The rows of a group lie close to one hidden flat surface of 10 dimensions, which may be shifted away from zero. Surfaces can cross.
Known rows, each followed by its group:
[  7  27  13  -4   1   0  16 -33 -14 -20 -20  -6  -9  -6  25  -3  15   2
  20]  U
[ -9  13  21   0  -3 -11 -16  -3   1 -13  -9 -14  -2 -10  12   8 -12   5
  14]  S
[  9 -30   3   4  10  13  -8  13  -7 -36 -15  20  -5  -9 -12 -16  26  18
 -17]  Z
[  5  -3  -5   8  26 -34  14  -6   6   4  11  -2 -11  18 -19  -2  -9 -10
 -20]  B
[ -1  -2  18   9  -7   1  14 -33   8 -18  -8  -1  10  12  13  16  -5  -2
  22]  U
[ 26  -1   1  -3   3   1  27  -9   8   1  21  -5   7   3  -5   4 -21   2
  15]  S
[ 23  -1   6  15   4  -1   2 -21   9  -2 -10  13  -1   7   0  17 -20  17
  -5]  M
[  5 -12  -9   9  -4   9  -1   0   6   0   3  10   7   0  -1  -3  -9   0
  -5]  U
[  9  13  14   2   0   6  -6  11  -2   3  33 -13 -25   3   2 -10  -7 -12
  14]  B
[  8  19  10  -1   5   2  11 -33 -11  -9 -30   8 -10  11  13  11  23  15
  10]  Z
[ -4  12  -5   2  -6  -6   6  -8   6   9  11  -5  14   5   0   3 -16 -14
  -4]  D
[  4  -9  13  14  -3   2 -12   4   8  -3   6  -8 -12  -7  15   2 -20  -4
  20]  B
[-22   0 -12  14  12 -27 -10   0   0  12 -17  -8  -9   1  -5   8   3 -16
 -19]  B
[-18 -11  11   7  20 -28 -12 -12  13   0 -24   2 -21  20   8  -1  -3   0
   5]  M
[  3 -13 -12   3   6   7  -3  -3  -7   1  -7   3   6  -1   4  13  -9   1
  -6]  U
[  3   2  -7   1   5  -6   1  16   3 -20   4  -3   7  -5  -1 -14  13 -12
  -1]  X
[ 25  13   2 -19  15  -8  19   0 -10 -17   1   3   8   1 -15  -1  10  17
 -10]  B
[  6  -8 -11   5   9  16   0 -16 -17   2  -4   6   0  -6  13   5 -10   1
 -13]  U
[-36 -17  13   6   3  -9  -9 -12  13 -15 -20   6  -3  12  12 -16  10 -10
   8]  Z
[ -9  -4   2   6  -9   5 -13   1  -6   6  -8  -8  -4  -9   8  11  -5  -1
   7]  S
[  5 -17 -19   4  -5  18   3   0   0   5  -4  10   5 -19  12 -21  -7  -1
  -6]  B
[ -9 -10   8  -2   3   2  -9 -10  -2  27 -11  13 -20  17  -9   6   1  20
 -11]  X
[  4  14  16   0  -6   6  -6   1   2 -15  -3   3  -1   3   2   1   7   5
   6]  L
[-11  -7  -8  11 -11   9   2   0   3  14  17   6   6  11 -14   3  -2 -12
 -17]  B
[ -5  -8  10   6   5  -2   2 -10  -1  -5  -2   5 -14   6   0  -4   4   1
  -1]  M
[-22 -11   1  -6   8   2  -8  -1  11  17  19   3   0  43   2   7  -7 -17
   6]  M
[-16 -10   0 -10   5 -32  -6   7  27  -3 -10  -2  26  11  -3   6 -25  -1
   2]  Z
[ 14 -18  -6  -3   0   2 -11  34 -14  16  -9 -11 -25 -36  -5   2   1  17
  11]  S
[ -4   2   0   3 -10  18   2   2  -8   8  18   3   4  10 -13   9  10  -3
  -8]  X
[ 18   4  18  15  -6   4  -9  -3   8 -22  -5  -8  -2 -16  16   8 -21   7
  22]  D
[ -8 -10  -2   4  -8   8   0   8  -1   5   1   4  -1   2  -8   1  14  -1
   2]  X
[ 12  -9 -10  17  13   2  -9  -5   1  36   0  21 -10  17 -22  26 -16  18
 -38]  X
[-19  -7   4  11 -43  -1  26 -14   8  12  -7  -5   5 -18 -13  -3  13  -1
  15]  S
[-21  24  14   5 -23 -14 -19   2  -3 -12 -15 -18  14 -30   8  12 -10  -1
   2]  S
[ 11  -2  -3 -16  19 -13  18  -7   5  -2  -8   1   9  17  -1   4  -1   6
  10]  S
[ 17 -23   2   1  12  -7  32  -8   3  -6  13   2  -3  14 -22   1   4   5
   2]  D
[ -9  -4  24   2  -7 -10  -6  -1   7  -1  -2  -2 -16   3   0  -8  -6   9
  12]  L
[ 15  -8 -12 -13  19  15  -5  19  -3  28   2  10 -21  16  -3  -4  15   7
   9]  S
[ -2  -7  -3  -6  -4  10 -16  10 -18  14 -30   4 -15 -27   5   6  11  25
  -3]  U
[  3   9 -13   3   0  14  -4   0  -9 -17 -20   3  12  -9  19   4  22  -8
   3]  M
[ -6 -36  -7   0  -5   6  -3  16  20  10  23  15   2   6 -16 -28 -11  -3
 -12]  U
[  8  -7 -14  24  15  -4 -16   3   7  16 -18   9 -22   6   3   6  -1  -4
  -6]  B
[ 17  23  16  20  -7   2 -23   8  22 -36  -3   3  17  -4   7   7 -12   1
   1]  X
[ 13   8   0  -5   7 -12   1   8   1  -7   4  -8  10  -3  -5   9  -7   2
  -1]  Z
[ -2   9  -3   4 -11   1  -2  -2  15   3 -17   8  -5  -7  10 -16   9  -1
   8]  L
[  9  -1  16  13  -2   7 -23  14  -2 -16   1  -9  -2 -10   4  23 -20  10
   8]  D
[ 33  -6   7 -14  22   1  -2  12   4 -14   7   2  -5   1  -1  -4 -13  19
  10]  D
[ -3   3   1   2  -7  -7  13 -16  -7  -3  -5  -7   5  -9  -3   7  -1   2
  -6]  B
[-10 -17  16  -3   1 -16  11 -16  -2  10   1 -12 -12   1  -5  11 -18  10
  15]  M
[  5   5  -9  -8 -12  -3  14  -5   6  29 -22   8   6   2 -13  18  11  21
   3]  L
[  1  24   8  16 -13   2 -15   9   1   6   9   8  -7   1 -21   8   9   3
 -28]  S
[  5  12  12   3 -12  23  -5   0   9  -6   7  10  -7   8  15 -12  15  -6
  22]  Z
[  9   1  18   6   3  -4  -3   4   3   4  -1  -4 -25   8   1   7   6   7
  22]  Z
[-24 -12 -10   2  -8   1  -8  30   9  24  37  -9  -2   7 -12  -9  -6 -27
   0]  U
[-16  -7 -17   5  25  -6 -25  -5 -32   8   0 -13   9  -3   6  41 -35 -10
 -42]  U
[-22  -6   7   1   7 -12 -16  11  20  17  13   2  -2  34 -11  10  -7  -9
  -4]  M
[  3   7  -9 -11 -21  25  20  -6  -6  10  -4  12  15  12 -13  14  40   8
  10]  L
[  8  30  21  13 -19  -7  12  -9   2  12  21  -1  -6   7 -32  12   4  12
 -16]  X
[  5  -1   8   6 -15   6  -5  10  12  -3  -1   5   2  -7  -4   2  -1  10
   9]  Z
[ 12  11 -20 -42  41  -4  15 -31 -30  -9 -10   3  23  13  23   8 -16  10
 -19]  D
[ 17  24   2 -10  26  16  11 -17  -4 -21  15  11 -12  33  22 -22  27 -20
  14]  D
[-17 -28   9   1 -12  18 -15   2  -1   8  25  12 -16  -5   0 -29 -19   2
 -14]  U
[ -1   1  19 -11  -4   0  15  -7  -4 -15   9  -2  -2   8 -10  -5  10   8
   7]  M
[ -3   0  -5   8   1 -15  15  -8  -6   5  -7  -6 -15  -6  -9  -3  14  -6
  -4]  L
[  2   5 -10   0  -4   5  10   4  -1   3   2   6  10  10 -16  10  19  -3
  -8]  X
[ -4   5   9 -19  -1 -11   0   6   4 -21 -14   1  17  -2  -1  -6  11  15
   5]  B
[-10 -21   1  -2  14  -1   5 -13  -7  11   4   1 -15  16   1   4  -1  -4
   4]  M
[-18 -17   0   0  -4 -11  15  -8   4  -5  -4  -7  -4  -1  -1 -14   7 -13
  13]  L
[-11 -17   6  -1  -5   0   0   6  -2 -12   2  -5   3  -6  -1  -5   6  -5
   8]  X
[  8  -3 -19   5  16   5   8 -16 -14   0  -2   8   6   0   3   9  -2  -4
 -18]  U
[  1  13   6  -5 -10   6   2  -6  -6   1 -15  -3  -3 -10  10  -2  11   8
  14]  S
[-14 -36  -3  17   2   5  14 -16 -23 -31   7 -14   0 -28  10  -7 -12 -25
  -3]  M
[  4  15   4   9  -8  -6   1  -4  10  -5   6  -5  -2 -11   6  -9  -8  -9
   5]  D
[-17 -10  13   8  -1 -18  -4   1   1  -8 -17  -5  -5  -5 -10  13   4  10
  -8]  Z
[ -2   1  -4   8   3  -8   6 -18 -12   4  -8  -7  -3  -8   2  14  -7  -2
  -7]  Z
[  9  -1   8  15  -9 -10   9  -7  23  -8   1  -4   8   0  -1   9 -21  -4
  12]  D
[ 7 -7 -7  6  5 26 -9 -7 -3 -1 -8 14  9 15  7 20  3  5 -4]  B
[  8 -13  -8   8   7   3   7   0 -22  -9 -21   8 -19 -23 -11  -8  25  11
 -21]  S
[ -5   8  10   0 -22 -11  -2  13   2  18   1 -16  -2 -21 -15  15  -5  14
   9]  M
[ 13  17   0  25 -25  25 -20  11  20  14  10  18   1   6  -6   8  -1  -2
  -9]  U
[ -4  12  -8   0 -11   0   3  -8   3  28  -1   4   0  -1  -2  -1  -4   2
  -6]  Z
[-16  17  11  -3  -9 -24  -3  -2   5   3   1 -12   4  -3  -6  -2  -5  -3
  -2]  D
[  0  13   3 -11 -12  12   6 -10  -8   5 -12  -2  -8 -12  17 -12  18   3
  20]  S
[  8   2  -3  11 -27  26  -5   9   3  13   8  13  -4 -11  -9 -10   9   9
  -7]  Z
[ 38  14 -17 -13   6  -9  16  21   3  10  18 -12  12 -10 -12   5 -15   5
   3]  S
[ 11  10 -12  13   0  18  -7 -17  -6   5  -7  11  10   6   6  29  -6   1
 -13]  D
[ 10  13  10  -7   9   3   6 -15  -9  -8   9   4  -9   4   2  -9  -1   4
  -9]  X
[  3  24  20 -19  -3   0   6   5 -13 -19  18 -13   8   1  -8   4  11   7
   6]  B
[ -7 -20  -7 -11  15  -5  -9  14   0  -7  12  -9   5  -8  13 -19 -24 -12
   2]  U
[ -7   4  12  -2 -19  -7   9 -10   8   4 -14  -4  -5  -8   0  -7   7   8
  21]  L
[  4   3  -2 -11   3 -17  -2  18  11  15   5  -3  -3   0 -12  -9  -6   5
  -3]  Z
[  5   5   7  -2   5   9  -8  -2 -21  -9   7  -9  -7 -15  10   6  -8   4
  -4]  D
[ 11  14   8 -22  19 -31   7  -1 -16   2   8 -19  -6 -13  -4  -3 -24  14
  -7]  L
[  8  -1  -1   1  15 -11 -15   3   8  -8  -4   0  10  -1   6   3 -23   4
  -8]  L
[  6  25  20  13 -29  17   5 -14  -3 -22  -1  -7  -1 -19  11  -1   8   3
  17]  L
[ 19  -6  -7  21  -3   9   6   9  12   8  16   7  -5   8 -16   7   3  -4
  -4]  D
[ -2 -17  13  -2   0   2   5  -1 -11   1  23 -11   0   6 -15  19 -12   7
  -1]  L
[-12 -14  10   9  -7 -18  -2  16  10  -9   2  -8  -2  -8 -20  -2   6  -1
   0]  X
[ -7  -8   4  15  12  -4 -10   5   7 -17  -9  16  -2  19 -19   8  21   2
 -23]  M
[ 18  11 -11  21 -12   9 -11  -3  12  15  -7   6   5  -9   6  18 -22   6
  -5]  M
[-15   8   1 -29  -6  -8  18   9   2 -11   4  -7  23   9  -8 -11  23  -7
  14]  L
[ -9   3   7  -8 -23  11   0   7  -1  -4   7   2  16  -6  -9  -4   8   6
  -2]  B
[ -6   8   9  -5 -18  20   8  -8 -10   2  21  -2   9  12  -6  15  10  -2
   3]  X
[  7 -16  -2   6   7  16 -13  -5   2  -7 -22  15 -13  -4  21 -14   2   6
   7]  X

New rows, each followed by its group:
[-12 -10  10  17 -13  17 -14   0  -8  10   4   2 -26  -9  -2  -4   7  -1
  -3]  S
[ 13  15   4  -9  -9  -1  11 -16  -5   4  -5   3  -4 -15   4 -16  -4  15
   0]  D
[ 28 -10  -7  10  23  26   4 -13  -9  -8  -1  11 -17  16  21   8   4  -3
  13]  Z
[ -6  -5  15  -9  -1 -10   8  -7   2  -3  -4  -7 -15   1   8 -15   3   2
  25]  S
[ -1  25   7  -9  10  17 -22  16 -15  -2  22   2 -13  20   7   1  17 -11
  -2]  D
[  1  -1  13  14  -3 -10 -11  -6  18   9 -19  10  -5  20 -12  27  -3  22
  -1]  M
[  5   9  -7   7   6  -5  -2   3   8  -2   5   8   2   9  -4  -4   3  -6
 -14]  U
[-16 -19  -2  18  -2   5 -14  18   4  -3  26 -15   0  -4   6  -1 -21 -31
   5]  Z
[ -1   9   9   1  -9  20 -13 -12   2  11   3  10  -8   6  17   0  -9   4
   7]  X
[-16  26  13  -7 -13 -36  16 -18  10  -1 -20  -5   1  -9  -5 -18   9   7
  -1]  D
[ -8  -5  14   5  12 -20 -35  18  27   7 -12  12 -24  17  -5 -15  -6  10
  -7]  L
[  4  -1   3  13  -6 -10   2  -6  10   5  -6   2  -7  -5  -4   2 -11   6
  -3]  X
[  8  18   0 -13  16 -30  20  -9 -13  -9 -13 -10   6  -8  -9   6   8  10
  -8]  L
[ -4  -1  32   5   0 -31  -3  24  22 -18  11 -13 -13   2 -23  -8   8   3
  16]  D
[ -1   1  -1 -22  -2  -1   2   6   9   0   2   2  19   7   1  -1  -3   5
   8]  L
[ 16  33  12  19 -12   8  -8  -4  -4  -4   6  14  -7   0 -19   5  18  11
 -31]  S
[ -3   0   5   1  -5   0   0  -2 -18   5   0  -5  -5 -15 -10  10  -3  11
 -15]  D
[ -9 -11   0  19  10 -32  -8   6   6   9  -3 -10 -15  -6 -16   3 -16  -3
 -15]  L
[  4   6  11   8  -3  11   0  -7  -4 -17  -6   0  -2   0  10   2  10  -3
   9]  Z
[ -2   4  16  18 -30   7   1   6  10   5  -2   5  -6  -1 -24  11  23   9
   5]  X
[  3  -8  -4   0  -1   4   7 -11   8  -2 -23  14  12  13  -2  13  12  12
   6]  L
[ 21 -10   5  -4  12  26 -18   9  11 -13   2  15 -11  19  23 -15   2   9
  23]  B
[-1 -2  2 -6 -5 12 10 -4 -1  5  0  6  0  7 -1 -2 12  7 11]  L
[  5  43   9 -20   8 -11   3 -18   8 -11  -9   4  17  25  10  -1  10   0
   5]  S
[-23   0  -5  12  11 -26   4  -6  -9   6   5 -19  -8  -2  -1   7 -13 -24
 -15]  B
[-6 11  1 -4 -7 -8  1  0  4  4  5 -4  4 -3  3 -9 -4 -7  1]  Z
[  1 -30  -4   1  11   1   1  -3   6 -11  -7   5  -4   1   7 -13 -11   2
   7]  Z
[-11  -4  11   4  -1 -14  -2  -5   4   0  -4  -8 -12  -4   3  -4  -7  -2
   5]  M
[ 11  -7   9  16   9   8 -18   1  -1   0   6   8 -26   3   1   0 -11   5
 -12]  L
[ -5   2  -3  -9   7  -2  -2   9  -6   0   3  -8  -4  -3  11 -14   3  -9
   6]  U
[ 20   2  12  12  -3  10  -7  15  -1  13   8  -1 -27  -1 -10   9  10  12
  13]  Z
[ 11  -1   0   8  -3  -1 -10  24   7   3  18  -9   4  -5 -11  12 -16  -4
   5]  Z
[  1  -9  -8  -8  18  -2   7  -9  -6   9   6  -2  -4  11   7   6 -15  -5
   2]  M
[ 40  22 -21 -12  25  -3  14  15  -8  20  30 -12  -3   0  -1   2 -20  -7
   0]  Z
[ -6  -4 -19  -5  24   3 -20   8 -24  12 -10  -1  -2   0   4  15  -1   2
 -24]  U
[  0   4  10  11  -4  10  -4  -6 -12 -14 -11   4 -13  -6   2   2  22   2
  -4]  Z
[  4  -5 -10  15  -8   8  -5   2   2  12 -11   8  -3  -6  -5   8   1   3
  -9]  B
[  5   0   2  10   7  10  -5  -3  -2 -19   7   4  -5   2   7  -9   4 -11
  -3]  L
[ 15  25  -8 -11   1   9   9 -11  -9   9  -5   9  -4  -3   2 -12  16   7
  -9]  Z
[ 19  -8  10  15 -12  17  13 -17  -4  -4  13  11   0   0 -20  17  -8  16
 -10]  M
[  2  24  24  -3 -11  -5 -11  18  -4  -3  13 -18 -10 -11  -5   6   7   3
  15]  B
[-19   5  -2 -23 -14   1  24 -12  -4   3   7 -20  19  -1  17  -8   1 -22
  31]  X
[  0  -6   6  -3   8  20  10 -15 -27 -15  24 -11  -5   8  13  12  -2 -11
   8]  D
[ -4   8   2  -8   4  -1  -7  12   9 -15  -4   4  10  11   4  -5  16  -5
   4]  X
[ -3 -11  -3  15   2  10  -5 -16  -5   4  10   8   8  10  -3  14 -19  -5
 -21]  U
[  1   9  17 -22  -2  17  10 -22 -21  -2  10  -3  -2  11   9   4   2  10
  15]  D
[-2 -5 -7  1 -4  4 -4  1 -1  1 -7  0  7 -8  3  1 -1 -2 -4]  B
[ -3  37  13  -6 -17  -9 -17  11  20 -23  -7  -2  11 -14  13 -23   6  -6
  11]  L
[  4  21   5 -14  24 -29 -15  13  23  14  -3   9  -6  34  -8  -8  -1   8
  -9]  M
[ -9   7   3  10   0  -1  17 -29  -6   7  -1   4 -22   8   5 -16  12 -12
  -4]  B
[-14 -12   7   0   4  -2 -13  -2  -3   1  -8  -1   0   8   3  14  -7   4
   2]  U
[  4   3   2   5   2   8   0   1 -11  -4  16  -7  -7  -1  -1   0   0 -10
  -6]  D
[  4 -17   3  12 -15  11   4  -4  -4  -6   2  -4  -1 -24   0  -1 -12   5
   1]  Z
[ -8  -2  -3  -5 -20   5  18  -7   5   9  -8  -2  16   1 -12  12  20   3
  12]  L
[  4   3   4 -13  17   1  -1   3 -18 -13  12  -2  -5   6   0   1   3  -1
  -2]  D
[ -5   1  -5   7  -2  10 -27  14  -3   3  10 -13   8 -11  20  14 -29 -13
   5]  U
[ 11 -10  -7  -2   9   2   2   2  -5  -5 -14  15  -4  -3  -9  -8  12  18
 -15]  Z
[-3 -1  6 -2 -2  6  4 -7  6 -6  5  0  2 14  8 -3  1 -6 16]  U
[ 11  12  23  -6   0  25   6 -20 -17 -36  10   8   6   8   7   4  12  10
   4]  X
[ -7 -29  -6  22  -5   4  16 -20   5  15 -20   8 -12   3  -6   9  13  -2
   1]  L
[  8  -9   7  10   4  12  11 -20  -6  -6  10   8 -14   2   6 -11  -8  -2
  -6]  M
[  9 -27   6  -3  36  -7  -8 -13 -14 -18 -10   8 -24  -2   9 -18 -17  16
 -20]  X
[  8  -5   2   2  14 -11   4  -3   2   1   6 -13  -3   6   9  13 -21  -9
  19]  Z
[-22  15 -16   1  -2 -10  -2   0 -25   5 -10 -14   4 -18  -2  12  13 -15
 -21]  B
[  7  11  10  13  -8   7  -6  -2 -13 -11  23 -17  -8 -30   5  -1 -27  -7
 -10]  S
[ 21   9   6   7   9  -4  12 -13  -2   0   2   2 -20   3   1  -2   2   5
   4]  B
[-25  -1  15 -12   9  -5 -20   2 -13  -7  -2 -17  -3   6  19  12 -10  -7
  11]  U
[  1   4   4  16  -6 -14  -4   0  13  11   7  -2   3   2 -14  13 -20   4
 -13]  X
[  0  10 -15   0  -8  33 -10  13 -22  12  21  -2 -14 -16  16 -19   9 -18
  -4]  B
[ 30  18   7 -17   7  43 -16  10 -21   9  17  17 -17  17   8   5  16  24
   2]  D
[-12   8   0  18 -10   4  -5 -10  -8  18   1 -11 -10   0   2  19  -3 -10
  -2]  Z
[  8   4   4  -6  17   0  -3  -1  -3 -12   7  -1  10  17   3  14  -8  -1
   2]  D
[  3   9   9 -10  11  -9  -3 -15   7   2 -21  11 -16  13  10 -15   6  15
   3]  X
[ 18   1 -18 -14  15 -12  19   0  -5  25  16 -12  -7 -11   5 -11 -29  -5
   3]  Z
[-11  -2  11 -13   2 -28   4  17  -8  -4   3 -18  -2 -12 -18  -5   2   4
  -3]  M
[-17 -19   2  -3  -1   4   5   8 -11  -4  26  -7   8   9 -19   9   2  -8
  -7]  M
[-15  -6   1  15 -12  -4  -7   7  -9  19  -8 -12 -28 -25  -1  -5   4  -3
  -1]  M
[-28   8   2   3 -13  -4 -25   4   1   5 -10 -13  13  -6  12  20 -10  -8
   1]  S
[ 17  31  -5  11  -4  25  12 -15 -31  16  18  -9 -24 -11  14   8   9 -13
   0]  Z
[  0  -5  25  13   5   2 -14  15  -6 -28  16 -15 -11   1   1  12  -3  -9
  16]  D
[  6  17 -15 -11  28  -7   7 -12 -12  -1 -10   3   4  15  10   2   7  -6
 -11]  Z
[ -8 -12  -6   6  -8   4  -9   9  11   4 -10   1   5  -3   3   1   2  -2
   7]  X
[-21 -16  14  12  -6  -6  -8  -4   1  -9 -16   2 -14   0  -1  -2  10   4
   4]  Z
[-15  -2  17   5 -21 -17  -7  14  10   3  -4 -18  16  -6 -18  29 -12  10
  11]  M
[  5  -6  -3  25 -14  28  -5 -13  -6   6  -9  10  -1  -1   4  26   1   3
  -2]  Z
[ -1   4  -5  11  -7  17  -7  -3  -4  -8 -15   6   5  -3   8   8  18  -3
   0]  M
[ -9 -18  -7  45   1  13 -22 -17  12  -5 -20  13 -11   3  20   8  -6 -20
 -11]  M
[ 28  24 -15   8  -2  17  18  -5  -7 -10  13  10   5   0  -9  -2  23  -8
 -15]  X
[-11 -11   0   3 -15   5 -10   4  27 -10 -13  10  18   9   8  -3   2  -3
  16]  L
[ -9 -30 -11  13  -3  11   2  12 -26  25   1   1 -22 -10 -31  16  24   9
 -25]  M
[  4   4   9  -3  22 -23 -13   4  13 -29  -6   0  -2   0  12 -20 -13   0
  -5]  X
[  9  19  -8  -3   4 -10   1   7  -9 -12   8 -10  15 -14  -2   6 -10  -5
 -11]  L
[-10  -9   0  -2  -8  10  -1   3   6  -4 -15   3  14  10   2  11  20   1
  15]  X
[ -6  -2 -10  -7 -18  15  -2  12  11   3  13  -4  20 -10  10 -13 -14 -13
  15]  L
[ 14  13   1 -22 -14  29   3  -3   0   1   0  15  23   9   9   5   8  17
  14]  L
[ -9   9   5  -8 -10   6  -6  -3   7   1  -5   3  10  16   7   9   6   0
  12]  X
[-16  16  15   1 -13  -7 -13   2  -4   5  -9 -11  -8  -2   2  15   8   4
  10]  U
[  5 -18  -8   4 -10  29  19 -13 -14  13 -12  16   2  15 -16  26  35  14
  -1]  X
[  1   9   4  14 -20  13  -7  17   7 -31  19  -9  34  -4  -6  20   0 -14
   5]  X
[  4  25   3 -21  -1  -2  -5  15   2   2   5   3   4  15  -7  -4  22   5
   3]  M
[  4   9 -21   8  -9   3 -17  29   2  21   0  -7  13 -18  -5  18  -8  -8
 -11]  M
[  0  -6 -17  -6   4   3  -1  10  -5   1   5   0   5 -11   2 -11  -3  -9
 -13]  B
[-12 -13  24  10  -2  -9   7 -17  -2  -2   6  -3 -25   2  -4  -9  -4   2
   3]  M
[  3  -1  25   1  -2  -6   4 -13  -6  12   0  -3 -30  -3  -5   1  -5  20
   9]  L
[ -9   2  14  14 -24   3   1 -11  -9   3  -6  -7  -2 -17 -11  20  -2  11
  -2]  D
[ -5   2   2  -8  22 -28   8   5  -4 -17   6 -10  -1   5  -5 -10   1 -11
  -8]  D
[ 16 -11  -8  -5  48 -15   2  -9  -8 -30  -9   5   0   9  13  -7 -13  -1
 -18]  L
[ -7   8  -4   5  -6 -17 -15  18  12  -8  -6 -13  20 -12   1  11 -14  -9
  -2]  M
[-15   1  11   0  -4 -34   2  16  31 -11   8 -18  15   4 -11  -9  -8 -16
  18]  U
[ 15   1   1  10   4   5  -1   7  -1 -18  -1  10  -4   1 -12  -2  18   6
 -12]  X
[ -1  -6  -6  15  19 -20  -4  10 -13  13  10 -21  -9  -2 -10  33 -18 -11
 -13]  Z
[ -3  17   4  18 -13  -2   2 -12  12  -1  11  -1   6   8  -6   8  -6 -12
  -6]  U
[ -5  -2  -4   0  -1 -12  11  -9   0  19   5  -4  -8  -1  -4  -6 -12  -1
  -4]  X
[ -4 -17  11 -18   2   8  10 -10  -4  -7  -9   2 -13  -1  16 -27  14   8
  27]  U
[ -7 -12  -4  21   9  -5 -12  -3   2  13  -6   4 -22   5   2  -2  -9  -6
 -14]  M
[  4  15  -4 -12  -1  -9  14 -19   2   8   0  -1  14  -1   6  -4 -17   3
  -4]  D
[  7 -21   5  -7   9  15  -6  -8   4 -10 -13  20   0   9  11  -8   1  20
   0]  U
[-17  10  16  10 -15  -1   6   3  -3 -16  11  -6 -13  -1 -11 -15  32 -18
   7]  L
